All rows are made from the same 13 directions, up to rounding. Whole rows:
(in the rows, 128 means zero)
[[ 95 155 130  66  49  83  65 149 139  84  92 119 113 140 128 181 138 144
  147 158]
 [175 144 110 167  67 154 119 124  85  69 107 116 175 104 131 134  89 123
  112 139]
 [149 108 143 154  54 112  90 131 100 111 142 169 175 127 125  96  95 155
  124 123]
 [121 145  98 120 105 119 128 139 150 111  99  50 109 152 123 162 182 102
   70 151]
 [169 165 134 142  61 112  86 144 160  96 138 133 176 159 127 105  79 162
  120 151]
 [152  95 139 143 110 112 123  91 145 125 173  88 148  70 116 126 148  77
  144  90]
 [123 126 159  86 102  83 116  85 147 122 158 146 150 102 159  86 188 121
  159 129]
 [134 137 153 138 104 105 161  97 157 168 178 109 136 156 131  73 150 139
  116  92]
 [123 144 179 135  95 107 123  65 139 137 117 149 168 135 122 159 163 153
  156 161]
 [156 138  79 118 131 104  95 167 169  94 135 107 159 103 174  57 164  86
   92 160]
 [132 140 133 102 155 101  95 162 182 143 119 194 139 134 145  79 101 145
  156 147]
 [ 80  80 161  96 158 123 115 125  94 138 176 144  72 136  98 133 191 116
  122 135]
 [ 88 137 135 123 120 119 167 143  88 180 108 120  81 173 104  93 198 155
   86 139]
 [126 153  94 121  83 117 148 156 103 115  92  82 101 112 126  85 178  85
   78 128]
 [109 143 122  81  70 101 118 139 128  88  80 166 110 139 162  95 147  99
   95 128]]

The start of a row, then its end:
[163 141 169 157 142 165 138 100 102 124 199 126 148 155  97 127  93] : [185 151 141]
[103 120 164 143 100 115 172  59 153 166  86 164 139 150 141 161 127] : [120 127  84]
[108 106 117 162 104  99 128 105 177 154  70 144 160 108 149 156 135] : [ 72 107 104]
[ 84 123 146  69 178 122 117 132 173 122 103 206  88 177 157 143 125] : [122 123 143]
[141 123 142  73 130 105  88 121 186  81 139 149 123 112 144 124 129] : [ 86 143 131]
[158 157 170  65 173 132 131 107 130 123 128 138 114 119 106 123 153] : [183 201 170]
[101 115 142 122 141 122  95 137 123 121 208  82 101 140  95 145 181] : [117 114 158]
[165  76 143 148 111 153 169  93  83 118 163 130 127 129 124  79 135] : [113  83  74]
[ 84  73 124 190 145 126 106 143 129 172 190 119 136 176 113 148 144] : [132  71 131]
[131 136 136 168 121 120 130 115 131 136 164 138 159 111 134  76 156] : [ 94 110 141]
[152 132 139 116 197 143 108 176 141 116 122 195  97  92  92  60 121] : [ 74 133 165]
[124 175 153  86 132 114 174 116 152 144  72 155  89 153 125  71 188] : [110 106 147]
[146 143 134 187 152 137 150 130 137 181 127 129 157 144 104 100 132] : [153 116 151]
[107 110 110 146  74 105 116 125 141 125 134  96 135 120 138 150 127] : [ 88 102  90]
[144 156 122 110 133 128  82 179 117 103 140 103 108  83  81 132 113] : [124 173 164]
[104 150 120  93 145 118 111 185 119 136 109 183  93 115 129  86  99] : [132 161 134]
[163 161 103 178 129 142  93 159 130 115 135 103 183 114 117 137  93] : [154 140 181]
[148  83 119 161 119 174 110 170  64 100 140 122  95 118  65 161  57] : [117 108 100]
[108 132 130 154 198 143  99 146 133 134 136 163 141 128 120 138 154] : [117 123 206]
[172 119 140 132  79 120 130 133 181 115 103 133 123 183 107 101  97] : [114  60  99]
[109 187 122 149  86 128 171 113 144 144  84  87 120 167 127 156 133] : [122  95 125]
[130 137 102 122 133 137  89 180 115 115 198  48 114 160 105 156 111] : [186 131 151]
[159 125 107 112 117  97 104 135 145 123 130  73 163 128 141  97 208] : [159 107 177]
[164 150 112 114  69 125 135 116 126  85  97  72 138 133 135 134 148] : [127  97 132]
[ 85 130 124  89 124 104 108 162 117 144 169 137  93 110 136 115 103] : [139 181  93]
[178 163 117 171 141 136 124 121 179 135  98  98 188 136 123 154 105] : [157 134 170]
[108 142 141 168 108 132  94 115 171  85 167 143 141 130 126 161  99] : [ 39  96 138]
[ 94 185 112 186 126 132 154 100 118 157  81 150 190 104 173 156 120] : [132 159 158]
[139 121 124 155  87 138 146  76  92  88 152  96 160  91 153 128 162] : [ 80 106 115]
[ 73 135 109 121 169 118 142 178 106 192 147 139  93 152 137  86 145] : [167 133 129]
[178 116 194 139 152 149 133  77 103 138 137 152 150 112  67 140 140] : [177 180 161]
[ 65  62  97  99 102  91 129 140 118 153 125 114  88 119 159 138 156] : [ 94 104  53]
[ 92  69 115 132  96 116 112 162  94 164  79 143 109 187 112 169 122] : [191  87 112]
[189 142 152 151  78 144 131  90 138  79 131 155 177 144 138 106  80] : [130 109 122]
[139 160 145 110  68 109 113 114 128 101 129 139 157 164 149 107 134] : [173 123 153]
[189 148 166 180  98 161 141  85  86  99 135 148 185 142 104  98 136] : [157 104 179]
[161 162 139 111  60 125 128 112 103  91  98  96 136 121 109 141 131] : [152 141 138]
[123 146 180 151  91 131 149 100  93 149 164 135 121 161  85 106 147] : [155 120 134]
[187 128  90 191 107 143 105 174  93 116  72 143 193 108 119  84 112] : [151  92 180]
[132  62 132 144 158 113  88 153 142 151 166 197 150 112 134  77 103] : [124 133 111]
[101 116 145 110 177 161 151 142 108 123 167 172  62 161 119 103 106] : [102 104 104]
[186  77 152 106 144 147 121 116 113 110 131 140 118  77  86 143  76] : [136 185  83]
[160 120  98 149  99 118 116 174 113 123 125 106 131  85 108  63 134] : [ 91 102 118]
[197 134 174  71  99 112 129 121 145 114  73 187 120 114  98  65 108] : [154 166 117]
[ 86 161 121 145 126 102 113 176 166 168 115 100  94 162  86 126 174] : [100  82 170]
[117  64 158  99 119  98 112  72 118 137 160 133 155 132 150 142 199] : [170 142 128]
[184  75 124  50 131 124  95 144 115  76 143 109 108 121 125 103 147] : [163 133 124]
[ 80 146 126  98 161 146 173 131 118 145 167  80  46 149 118 156 126] : [111 133  82]
[106 180 164 142 108 141 186  59  99 135  89 141 136 144 136 145 176] : [128 124 154]
[125 132 118 140 137 130 110 101 136 104 144  97 163 100 149 176 147] : [112 145 155]
[143 160 144 161  70 131 168  98  98 148 160  44 129 138  88 131 150] : [152 123 109]
[ 78 158 102 139  94 111  77 158 108  87 141 151 147  88 164 125 132] : [ 74 130 165]
[124 169 109 160 129 135 155 155 113 163 205 101 132 127 142  66  79] : [151 151  89]
[153  86 152 114 166 127  89 153 180 137 119 159 110 159  79 149  98] : [144 124 138]
[103 140 125 139 113 121 125 166  95 149 119 141 103 124 101  93 146] : [119 114 141]
[150  87 106 140 157 122 110 135 141 128 179  83 145  97 131 108 162] : [106 116 127]
[120 148 129 184 155 157 151 156 112 171 179 141 116 124 101 108  40] : [130 156  87]
[ 96 152 129 106 164 131 149 111 172 120 116 166 105 117 167 138 103] : [ 65 143 103]
[134 131 115 164 126 153 157  94  76  98 125 110 159 123 155 108 208] : [100  64 175]
[111 176 135  80 153 119 133 142 149 128  97 151  97 131 135 112 144] : [126 153 158]
[ 68 121  78 112  84  91  97 168 108 135 148  63 122 158 165 148 176] : [161  97 136]
[ 91 116 112 137 149 107 118 160 126 168  96 135 108  82 108 127 161] : [ 86 139 135]
[122  83 153  54 132 133  81 107 106  55 152 171 112 127 150 171 121] : [141 158 133]
[166 104 121 170 212 161 177 121 152 178 136 111 131 128 110 108 121] : [125 115 109]
[164 171 152 104 169 159 174  98 137 117  93 109  99 125  97 141 145] : [122 145 149]
[176  89 127 147  61 108 120  85 128 107 128 103 187  79 142 124 129] : [115 133  87]
[167 168 170 121  90 128 123 112 141  85 183 102 110 116  79  86 142] : [ 78 121 137]
[105 189 151 166 128 115 111 142 140 158 185 139 145 129 107  95 125] : [131 156 170]
[197 122 128 121 101 129 118 161 116 106  96 161 140 133 111  42 117] : [150  98 141]
[122 127 112 142 116 109 105 151 157 128 180  64 119 121 110 120 155] : [ 86 100 127]
[ 65 145 160 138  91 126 130 137 100 138  76 195  85 169  94 146 137] : [102  89 148]
[130 115 100 138 107 100 121 146 145 145 184  98 149 111 160  73 121] : [121 127  84]
[156 163 145 153 112 112 143  98 184 145 108 153 182 157 151  91 130] : [143 114 147]
[109 169 142 130 143 129 154 144 103 160 110 160 110 155 117  70 174] : [148 111 173]
[158  92  85 127 184 138 127 168 105 132 142 121 137  93 149  61 152] : [131 117 136]
